The rows of a group lie close to one hidden flat surface of 12 dimensions, which passes through zero. Surfaces can cross.
In the rows, 128 means zero.
Some rows, each with its group after it:
[ 90 126  59 179 111 128 145  63 146 150  82 129 111  94 146  84 149] -> M
[134  98  53 106 124 132 122 145 139  97  97  96 127 122 134 142 103] -> L
[ 88  68 115 187 126 132 144 158 170 171 100 151 175 138 126 168 136] -> P
[122  97 116 156 132 132 129 128 147 155 103 119 146 138 153 164 133] -> P
[168 144 140 143 136 156 101  63 116 157 137 110 113  98 133 140 107] -> L
[106 136 112 151  99 119  91 208 112 100 127  86  92 140 164  70 127] -> H
[143 146 124 141 142 190 118 151 117  82 151  44 130 115 130 146 128] -> M
[109  89  39 149 129 125 167 174 155  95  91  97  79 141 131 112 118] -> U
[114 129 214 177 129 135 112 176  79 132 146 136 110 147 112 150 140] -> P
[161 126  98 136 108 116 159  85 101 127 142 138  88 134  46  54  79] -> L
[121 105 126 130 170 136 141 164 148 158 197 134 102 114 139 120 124] -> H
[118  94 178 149 111 108 107 145  70  99 123 127 139 124 146 149 122] -> U
[133 145 173 153 123 128 141 116  98 116 154 147 103 149  73  84 123] -> C
[122 104 144 133 116 146 109 137  99 125  93 114 122 111 145 197 121] -> C
[114 172 121 152 148 165  66 152 123 136 119  98 103 128 135 140 143] -> H
[114 118 130 149 161 103 129 141 111 114 135 128  99 169 150  90  71] -> P
[175 130 155 143  58  96 113 109 103 104 104  93 152 158 117 165 185] -> U
[113  82  81 124  86 145  68 112  84 129 132  82 175  85 138 133 122] -> U
[128  95 142 133 209 147 121 173 111 176 140 141 153 140 131 188 201] -> H
[191 127 144 178 167 127 109 132 163  90 117 114 121 156 138 145 101] -> C
[166 115  61  58 193  67 156 166 160 171  93 182 148 166  98 186 149] -> M
[147 157 139 101 155 131 125 136 138 134 141 155 150  91 115 132 128] -> M
[ 53 112  79 184 107 133 119 102 116 122  61 121 121 129 149  94 166] -> C
[127 141 135 202 156 115 162  90 146 154 164 120 156 136 128 112 133] -> L
[111 139 141 126 126 163 137 174 135 126 166 113 140  33 147 172 118] -> M
[162  90 148 132  72 109 172 124 165 157  69 154 169 131 155 109 134] -> M
[126 164 128 111 136 145 137  97  62  87  73 153  96  98  81  83 165] -> M
[ 91 115 121  81 132 125 147 129  66  90 165 100  96 101 162 114 106] -> P
[218 127 121 186 128  79  56 140 132 141 123 153 131 129  69 119 112] -> L
[151 131 132 187 135 112 145  73 138 146 153 100 163 119 145 123 104] -> U
[146 169 156 119  99  84 111 136 100 149 150  93  93 127 197 122  73] -> H
[137 124 147 153 116 163 121  98 132 147 127 118 147 116 122 142 176] -> H
[139 176 160 154 144 155 125 117 160 140 118 128  74 125 141 147 145] -> U
[ 89  86  75 198 118 135 156 126 112 126 141  92 144 122  91 128  95] -> L
[146 107 180 154  86 167 151 119 101 113  74 112 167 158 102 127 140] -> M
[118 109 124 156 145 115 178 135 118 157 150 128 142 161  95 125 137] -> L
[163 136 158 128 143 178 107 155 134 139 127 116 100 159 114 122 158] -> M
[110 165 162 141 119 179 131 100 120 146 176 106 140  93  98 168 124] -> C
[167  97 158 199 109  79  95 107 113 114 142 131 166 142 122 109  96] -> U
[163 122 117 106 134  90 155 132 149 133  94 141 154 168 130 148 150] -> U
[169 132 112 116  65 120 150 136 135 116  91 124  89 121 102 102 170] -> P
[155 172 157 128 115 150  87  93 154 151 139 128  99  70 178 112 148] -> M
[ 74 110 108 147  90 176  92 149 162 152 119 140 104  87 127 128 117] -> L
[166 135 149 123 132 119 147 116  71 130 161  78 153 158 108 155 140] -> H
[104 116  77 134 134 116 143 133 159 136 135 113 168 142 101 183  94] -> M
[ 85 120 103 134 182 102 143 181  70 122 134 156  99 129 108  74 131] -> H
[129 167 142 162 168 144 129 152 136  39 178  75 102 131 143  94 137] -> C
[106 159 132 166 145 190  97 110 156 134 107 142 119 131  68 161 130] -> C
[ 91  95 100 176 136 133 150 146  88 128 180 101 118 154  74  96 103] -> C
[129 119 144 148 110  96 135 103 132 128  86 187 161 155  80 112 113] -> U
[147 115 150 147 156 123 123 142 111 113 156  80 191 134 154 194 139] -> P
[ 64 129 128 112 154 110 163 110  62 123 119 168 113 151  85 102  88] -> P
[120 119 129 105 137 110 147 116 129 114 129 131 127 114 154 157  90] -> H
[121 149 102 119 116 132 122  83 139  98 123 123 172 111  98 126  74] -> C
[ 94  94  69 143 116 133 134 181 206 150  95 165 106 145 114  95 124] -> H
[141 131 111 113  98 129 127 140 152 166 125 122  79 142 122 162 138] -> M
[125  61 106 110 121  91 150 163  94 198 127 148 121 157 127 124 138] -> C
[109 153 163 117 102 148  99 145 126 134 134 164 104 125  90 112 143] -> L
[125 132 132 104 128 139  92 164 100 167 171 130  52 137 129  85 159] -> C
[128 119 128  98 137 140 161 112  82 165 155  83 141 107 160 167 149] -> U
[115 143  95  86 118 125 108 132 168 165 135 178 116 125 105  69 120] -> C
[149 147 184  58 171  93 128 178  87  85 136 136 165 178 137 171 165] -> L
[110 132  97 193  92 170 114  86 150 136  92 113  96 145  85 106 104] -> P
[ 67 110 134 167  91 158 169 105  71 143 100 126 151 113  63 177 159] -> P
[158 110  80 113 162 103 142 135 142 120 115 134 122 138 137  95  93] -> U
[ 86 128 122 137 119 187 102 110 122 117 156 107 137  99 101 151 121] -> P
[135 105 131 115  92 114 164 142 152 163 152 135 115  96 163 114 126] -> C
[106  98 157 113  96 182 116 139 118  42 122 115 126 117 104 163 151] -> H
[160  92 185 169  87 102 109 125 102 100 114 109 122 154 173 113  94] -> P
[124 147 134 134 156 148 119 101  53  98 101  95  96  81 167 124 182] -> M
[114 198 172 180 174 177  90  82 154 145 159 141 128 123 106 133 136] -> L
[115 131 150  33 108 137 128 137  23 102 171 117 119 109  98  99 121] -> U
[119 131 110 109 100 169  64 185 213 140  71 143  41 112 187 156 152] -> M
[209 128 165  91 148  83 135 108 135 198 159 164 172 152 131 133 134] -> L
[117 105 130 138 117 105 185 135 103 122 129 110 143 134 140 133 148] -> C
[ 86 125  89 140 140 180 107 111 159  92  81 149 109  87 117 132 159] -> H
[157 139 111  65  81 104  95 113 120  99 115 114 192 115 125 132 111] -> L
[161 124 136  98 150 131  90  84  71 158 134 156 160 122  82 111  97] -> U
[131 187 135 116 168 165  83  97 134 156  99 157 112 133  87 165 135] -> H
[174 137 148 129 111 154 115 130 118 132 148  95 120 138  95 152 157] -> P
[139 142 114 148 189 106 112 119 146 128 125 133 138 181 138 110  75] -> P
[145 125  98 177 163  99 225  87 169 183 125 157 125 157  97  88  93] -> U
[156 148 147 130 167  99 113  73  93 110 126 100 218 114 179 161 132] -> H
[144 125 161  72 145 130  90 203 128 127 141 168  82 143 120 126 138] -> L

New rows. What belongs after each?
[123 112 137 100 113 126 146 142  97 195  93 174  96 161  83 135 184] -> C
[141 127  82 137 100  96 181 113 126 118 149  86 154 178  79 108  67] -> H
[ 95 111 125 161  95 133 109 120 132 129 141  93  98 141 167 137 119] -> M
[ 99 148 123 132 147 152  95 135 145 116 186 130 168 132  80 113  94] -> L
[136 170 104 165 172 159 109 126 163 107 177 111  84 128  96  84  85] -> U
[124 147 131 168 117 121 116 149 145 121  61 132  94 126 164 131 152] -> P
[ 97 133  78 119 150 104 151 130  92 103 151 124 109 122  90 115 115] -> M
[129 123  95 105 137 119 122 178 150  92 123 120 114 155 127 120 100] -> H
[190  99 146 121 100 114 113 147  93 163 169  92  81  93 173 132 132] -> L
[203 165 144 140 118 111 140  54  69 125  92 101 106 141  99 142 154] -> L
[128 140 117 155 148 105  86 197 150 157 157 114 146 155 164  85 116] -> H
[130 138  94 151 134 171 103 116 169 137 137  72  93  75 199 152 155] -> H
[132 118 120 131 172  93 166 146 129 119 178 137 168 173  95 102 107] -> L
[169 173 120 138 132 137 160 104 159 114 137 105 110 136 112 103 156] -> C
[153 114 142  78 125 156 130 151 134 102 127 134  63 111 134 145 171] -> H
[164 156  93 149 145 131 132 161 157 116 112 109 131 157  81 138 158] -> P
[160 132 146 119 115 105 132 113 132 175 134 140 166 137 129 145 150] -> L
[108 114 160 158  67 151 117  97 155 106 123 128 170 111 132 127 122] -> H
[109 166 119 101 194 105  90 153 114 116 122 163 108 121 145 115  93] -> H
[121  99 113 111  95 121 142 148 153 135  73 131 111 132 167 175 124] -> H
[ 74 154 154 133 152 129 123 129  81 130 167 159  70  94 108  95  84] -> H
[161 170 160 162 200 128 173 108 127 135 122 130 122 189  78 182 132] -> U
[ 82 140 105 179 149 106 177 129 129 165  66 169 151 149  85 141 151] -> P
[116 153 164 114 114 144  93 138 114  60 135 119 116  64 173 103 113] -> M
[172 114 159 112 146 117 139 138 137 118  97 156 170 129 161  82 145] -> M
[124  82 102 159 137 122 148 136 145 135  94 108 142 122 199 115 156] -> M
[121 189 127  84 151 133 103  78 150 128 149 158 133  84 144  96 116] -> P
[158  74  90 159 141 103 154 162 134 184 143 116  93 171 128 103 138] -> C
[136 186  82 158 142  98 101 104  94 116  97  98 166 156 107  74 118] -> H
[ 82 143  87 180 164 161 118 113 186 174 163 146 152 139  71 128  82] -> H
[144  90 174 101  99 108 136 150 165 126 150 179 128 119 152  94 130] -> H
[165  99  89 106  90 113  91 137 130 155 130 132 170 164  64 123 158] -> U
[129 102  91 116 100 144 154 135 111 163 134  98 123 135  96 146 134] -> L
[ 72  88 115 166 158 151 128  80  91 160 118  96 132 145 167 175  82] -> P
[142 132 113 101 122  66 125 103  99 100 147 111 105 141 168 109 116] -> M
[125 104 156 112 108 119 156  89  45  90 147  92 121  97 160 121  88] -> L
[123 135 153 142 117 121 102  86 106 135 124 115 150 106 178 131 137] -> C
[ 95 114 105 180  73 153  99 148 159 115  86 126 106 140  91 142 161] -> U
[119 139 152 130 144 121  83 164  90  82 111 131 188 167  97 121 141] -> H
[118 110 190 140  93 128 114  95  82 169 177 131 178  91 134 148 108] -> L
[146 186 149 121  82 139  91 137 107 170  74 112  72 168 110 162 129] -> H
[133 176 117 150 125 154  58 143 136 113  98  70 154 152 144 161 132] -> H
[106 139 178 145  97 153 145  97  77 154 128 130 152  96  87 184 134] -> M
[169 147 170 150 160  77 154 142 134  92  76 139  58 142 218 110 189] -> L
[148 141 171 125 118 137  99 138 117 123 148 113 140 137 136 138 139] -> H
[ 91 137 185 105 142 118 147 123 135 144 161 164 194 143 141 131 135] -> L
[ 98 116 151 189  88 124 120  92 121 130 132 127 160 109 125 125 117] -> U
[145 156 149 172 147 108 120 114 155 112 131 118 115 115 187 107 148] -> L
[115 122 100 172 140 135 143 113 119 111 162  95 188 144  87 107 124] -> H
[167 137 161 184 192 107  90 150 129 121 113 180  98 155  94 127 128] -> L
[180 171 142  86 165 115  98  95  83  63 100 151 138 162  55 123  96] -> L
[ 99 165 151 132 115 150 116 109 178 133 142 144 145  75 170 118 142] -> C
[150 112 186 145 137 127 185 158  95  63 133  82 138 125 143 206 130] -> C
[ 79 126 179 126  57 144  49 144 129 150 119 167 184  74 138 161 136] -> L
[ 93 178 114 137 134 179 146  98 134 130 193  61 160 116 111 159 146] -> U
[171 197 160 166 133 127 119  96 131 155 105 117 138 121 135 156 175] -> P
[126 118 170 163 148 108 191 134  62 117 110 103 101 158 148 164 183] -> L
[150 142 151 175 109  92 129 171 153 153 159 151 102 143 113  85 174] -> L
[ 93 146 126 151 142 144 121 108 110 168 171 139 102 124  76 133 131] -> M
[138  94 111 155  62 123 122 170  90 105 105  83  33  87 159 117 148] -> L
[103  91 170 113 123 128 156  91 109  99 114 195 144  87 114 120 147] -> H
[142 172 163 114 148 131  90 131 127 151 157 143 112 131 131 130 104] -> H
[114 152 194 129 150 140 146  70 134 175 144 172 167 130 138 135 133] -> L
[142 105 156 141 153 106  69 158 152 124  66 203 119 116 157 142 114] -> L
[156 122 130 108 168 124 139 134 131 121  95 126  91 139 172 149 143] -> L
[ 58 123 168 179 110 137 135 137  85  32 105 129 115 116 123 105 119] -> C
[143 178 161  86 123 157 130 113  84 135 169  91 117 111 115 162 160] -> C
[113 172  84 125 215  88  81 154 134 143 110 170  95  91 195  59 128] -> H
[ 83 115  88 185 155 136 124  86 117 121 119 119 128 164 108  78 133] -> M
[ 75 122 144 219 149 138 176 136 123 114 192  84  89 115 166  95 134] -> L
[126 144 155  86 160 111  98 152  76  84 103 130 124 125 162 169 121] -> H
[157 147 119  92 146 111 141 138 115 138 152 125 111 123 114 143 136] -> M
[ 20 108  89 172 137 158 175 135  77 114 146 138  67 109  49 118  82] -> H
[ 68  70 115 120 119 181  85 199 162  65 180 135 164 107  86 133 100] -> P
[141 139 102 144 147 160 143 101 117 144 140 145  93 111  63  64 199] -> H
[110 149 155 104 115 100  82 125 105  97  51 173  96  73 212  96 147] -> H
[109 173 149 131 129  94 155 125  94 118 107 137 119  88 163 120 159] -> P
[131 153 152 166 121 138 119  50 105 133 128 113 136  66 187  83 151] -> M
[ 93 154 138 132 103 175  92 151 156 116 124 152  74  84 111 104 121] -> M
[169 145 164 127 135 134 111  97 121 152 184 160  78 109 100  65  83] -> L
[ 87 137 173 138 155 128 141 114  65 119 163 122 186 138 111 156 148] -> C
[ 98 145 220 140  77 135 116 129 103 109  91 154  79  96 177 145 157] -> U
[165 126 195 117 200 130  92 121 102 146  99 160 166 151 173 137 182] -> M
[154 121  33 156 182 122 148 120 191 207  85  86  76 167 201 145 133] -> P
[118 155  94  79 167 139 124 138 149 131 101 147  57 135 115 184  81] -> H
[112 116 125 170  93 125 154 147 160 149  94 147 107 163  92 144 166] -> U
[109  92  96 165 160 116 189 128 119 126  96  98 145 156 144 168 143] -> L
